The groups are shells around one centre, one inside the other: the same stretched ball of 6 dimensions in 7 sizes.
Known rows, each followed by its group:
[-0.68  2.14 -2.62 -1.97 -0.51  4.61 -0.03  1.54 -0.68]
K
[ 0.34  1.20 -2.04 -1.90  2.85 -0.49 -0.20  3.91 -1.47]
M
[-1.58  0.85 -0.99 -0.25 -1.28  4.69  1.02 -2.11  1.02]
T
[ 1.51  0.12 -0.99 -0.12  0.61 -3.91 -2.82  5.43 -0.79]
J
[ 0.50  2.24  3.21 -0.29  3.90 -3.80  1.20  0.73 -0.41]
W
[-1.20 -1.06  0.20  1.23 -1.03  1.33 -1.91 -1.23  2.67]
T
[ 0.76  1.61  0.93  2.73  2.01 -2.46  0.74  0.04  0.98]
N
[ 1.08  1.28  0.91  2.65  1.76 -3.24 -1.53  1.59  1.43]
J
[ 0.72  1.39 -0.52  3.64 -1.72  0.27 -2.44  0.56  2.43]
W
[-0.12 -1.14 -3.24  3.21 -3.25  2.22 -3.47  0.92  2.82]
J
[ 0.52  0.82  0.07 -2.98  2.81 -2.98  0.74  3.94 -2.59]
M
[-0.57 -1.98 -1.83 -0.41  0.08 -0.29 -1.96  2.05  0.71]
T
[ 0.16  0.44 -1.23 -2.46  0.84 -0.74 -0.18  3.53 -1.83]
T
[-1.26  2.54  0.89  0.18  1.70  2.94  3.98 -3.47  0.37]
J
[-1.67  0.01 -1.42  2.28 -3.40  5.56 -0.47 -3.36  3.06]
H
[-0.34 -0.96 -1.22 -1.73 -0.49 -0.30 -0.94  2.49 -0.73]
T
[ 1.62  1.08 -1.04 -2.56  4.08 -4.68 -2.75  7.56 -2.14]
K
[-0.80 -2.13 -1.97  3.00 -0.96  0.94 -2.04 -0.65  3.11]
N
[ 0.46  1.74  1.16 -1.86  5.34 -3.49  1.00  2.81 -1.47]
N
[-1.83 -0.55 -0.55  2.25  0.12  3.36  0.28 -3.58  3.26]
K
[ 0.17 -0.08  1.69 -0.88  3.61 -4.18 -0.18  2.01 -0.31]
H
[-0.70  0.99  1.07 -1.44  0.19  0.80 -0.82  0.51  0.34]
H
[-1.68  0.48  0.20 -0.53 -3.42  4.50  0.90 -2.70  0.89]
M
[-0.17 -0.85  1.38 -1.88  1.82 -3.19 -1.36  2.45 -0.36]
M
[-0.76  1.83  0.20  0.44  2.14  1.74  0.74 -1.04  1.18]
H
[ 0.51  0.37 -2.02 -2.06  1.19 -1.09 -0.90  4.52 -1.73]
H
[-0.82  0.54  2.43 -0.81 -0.85 -0.14  1.67 -1.64 -0.11]
N
[ 0.04 -2.26  0.15 -0.18  3.25 -4.67 -1.70  2.80  0.49]
W
[-1.53  0.07 -0.20  4.37 -2.09  3.98  1.27 -5.40  3.83]
K
[ 0.39  3.67 -0.93  2.00  0.22  2.52  0.53 -0.14  0.91]
H
[-1.24  0.86  2.72 -2.91  1.38 -0.11  2.23 -1.06 -0.99]
K
[-0.03 -2.94 -1.92  1.60 -0.51 -2.08 -2.60  2.13  1.49]
K
[-1.01  0.01  1.64  2.38  0.97  0.06  0.84 -3.12  2.55]
M
[ 0.29  1.39  1.97  1.41  2.32 -2.46  0.31 -0.07  0.94]
T
[-0.45 -1.79 -2.00 -0.90 -2.28  0.45 -1.61  2.19 -0.12]
W
[-0.82 -2.69 -0.38  2.14 -0.13 -1.09 -2.02 -0.45  2.73]
N
[ 0.19  2.05 -1.31 -1.82  2.94  0.02  1.76  2.42 -1.86]
N
[-0.85 -0.26  0.58  1.07 -0.50  0.38  2.19 -2.27  0.69]
J
[ 0.52  1.01 -1.08 -3.05  4.06 -2.39  0.24  4.71 -2.42]
J
[-0.64  2.67 -1.61  1.47 -2.73  5.61 -0.39 -1.31  1.65]
M
[-0.13  0.67 -1.45 -3.71  2.36 -0.36  0.17  3.94 -2.32]
W
[-0.06  1.86 -1.75 -0.76 -2.24  3.04 -0.55  1.57 -0.47]
T
[-1.36 -2.50  0.74  1.36 -1.43  0.02 -1.88 -1.57  2.79]
J
[ 0.08  2.15  2.21  2.14  2.37 -1.47  2.31 -1.94  0.97]
N
[ 0.43  0.11 -1.78  2.36  1.88 -1.13 -0.72  1.45  1.26]
M
[-0.86  2.85  2.43  0.69 -2.56  3.02  2.70 -3.81  0.61]
K
[ 1.43  0.64  0.21 -1.73  1.36 -4.44 -2.58  5.83 -1.59]
W
[ 0.02  3.87 -2.25  0.29 -1.52  4.99  0.55  0.49 -0.08]
W
[ 0.42  2.87  1.12 -0.13 -0.45  0.07  1.57  0.30 -0.90]
H

New rows. What belongs after each?
[ 0.32  1.56  1.28 -2.41  2.70 -2.35 -0.29  3.01 -1.38]
T
[-0.77  1.16  1.85  0.45  2.36 -0.18  0.64 -1.41  1.35]
M
[ 1.62  2.70 -0.14 -0.46  2.19 -3.14  0.99  3.81 -2.16]
K
[ 0.61 -0.70 -2.40 -0.40 -1.09 -0.89 -3.38  4.57 -0.10]
H
[-0.06  3.06  2.10 -3.27  3.69 -1.11  1.59  1.72 -1.94]
K
[ 0.38  3.36 -0.57 -2.89  2.66  0.36  1.91  2.87 -2.65]
N
[-0.09 -0.66  0.41 -1.64  2.26 -2.86  0.22  2.21 -0.98]
T
[-0.50  2.83  1.29 -1.90 -0.54  2.11  0.55  0.11 -0.60]
N
[ 0.02  1.31  1.39  1.04  3.73 -2.04  0.24  0.13  1.08]
M
[ 1.28  0.28  0.22 -1.79  2.58 -4.94 -2.54  5.84 -1.41]
N
[ 0.32  2.38  1.12 -0.78  1.19 -0.59 -0.75  1.78 -0.19]
T
[ 0.77  1.03 -1.69 -1.30  1.47 -1.40 -0.07  3.98 -1.72]
H
[-0.06  1.98  0.76 -1.74 -1.57  0.93  0.62  0.97 -1.25]
M
[ 1.31  3.63  1.44 -0.79  1.61 -2.36  1.35  2.50 -1.96]
W
[ 1.27  2.18 -0.89 -1.70  2.04 -2.15 -1.00  5.10 -1.93]
T
[ 1.03  0.82 -2.05  2.98  2.36 -1.74 -0.92  2.22  1.18]
K
[ 1.62  0.22  0.10 -0.75  2.32 -5.41 -3.62  6.22 -0.72]
K
[ 0.66 -0.48 -2.18 -1.24  2.09 -2.21 -3.19  5.48 -0.46]
H
[-0.03  1.89 -1.27 -3.35  1.71  0.71  1.32  3.02 -2.55]
J
[-1.14  1.84 -1.29 -0.06 -1.26  4.79  1.76 -1.78  0.42]
T
[ 1.12  0.69  0.02 -1.41  0.52 -3.12 -3.07  5.18 -0.92]
J
[ 0.54  2.19  1.52 -1.34  5.04 -3.40  1.79  2.04 -1.47]
M
[-1.04  2.91  1.19 -0.49  1.46  2.70  3.44 -2.64 -0.04]
H
[ 0.43  2.59 -0.31 -1.74 -0.39  0.60  1.00  2.17 -1.91]
H
[ 0.78 -1.41 -1.74  0.32  3.00 -3.98 -2.90  4.72  0.34]
N
[-0.41 -0.98  1.01  1.21  2.91 -2.90  1.28 -0.71  0.91]
K
[ 0.03 -0.56  0.48  2.83  0.17 -1.71 -1.08 -0.38  2.18]
T
[ 0.93 -0.33 -1.08  0.04  0.43 -2.58 -4.72  5.07  0.67]
J
[-0.78  2.68 -0.74  0.27 -4.33  5.71  0.42 -1.63  0.65]
W
[-1.37  2.61  1.92 -1.20  0.86  2.90  2.93 -2.86  0.08]
N
[-0.45  2.55  3.35  1.50  1.65 -0.36  2.33 -3.07  1.24]
W
[-1.70 -0.01  1.28  1.07 -1.35  2.68  0.96 -3.78  2.17]
T
[-0.66  1.29  1.14 -0.63 -2.93  2.02  0.68 -1.08 -0.02]
N
[-0.41 -0.85 -1.43 -0.66 -2.18  1.25 -4.15  2.69  1.19]
J
[-0.62  1.78 -2.25 -2.36 -2.15  4.32  0.46  1.44 -1.35]
K
[-1.44  1.77  2.32 -2.60 -0.44  2.33  2.03 -1.86 -0.58]
K
[-0.62 -1.24 -1.61 -1.74  1.82 -0.27 -2.55  3.12  0.37]
W
[-0.42  0.30  0.34 -0.76  4.18 -1.69  0.81  0.92 -0.01]
N
[ 0.17  3.06  1.07 -2.82  3.65 -0.84  1.23  2.32 -1.86]
N
[-1.20  1.50 -1.29  3.42 -2.10  5.47 -0.05 -3.56  3.40]
N
[ 0.05 -2.13 -2.39  2.42 -2.32 -0.18 -4.13  2.07  2.43]
N
[-0.14 -1.32 -2.17 -0.77  0.15 -0.30 -4.05  3.93  0.85]
M
[-0.61  1.99  1.95  1.13  3.59 -0.24  1.48 -1.92  1.48]
K
[ 0.88  3.54  0.55  0.14  1.50 -0.67  1.73  1.24 -1.11]
T
[ 0.63  3.00  1.18  1.72  2.85 -1.29  0.92  0.14  0.65]
H
[-1.18 -0.64 -0.03  1.56 -4.27  3.05 -1.04 -2.25  2.28]
M
[-0.09  4.33  0.77 -1.87  1.49  2.02  2.82  0.15 -1.68]
M
[-0.06  4.46  0.70  1.17  0.41  2.85  3.01 -2.04  0.13]
M
[-1.21  1.76  0.85  2.36 -1.82  3.79  2.22 -4.50  2.07]
T
[ 1.16 -0.28 -2.04  1.79  0.65 -2.58 -2.36  3.79  0.55]
N
[ 0.08  1.44 -2.99  1.52 -1.32  3.07 -1.24  1.24  1.06]
T
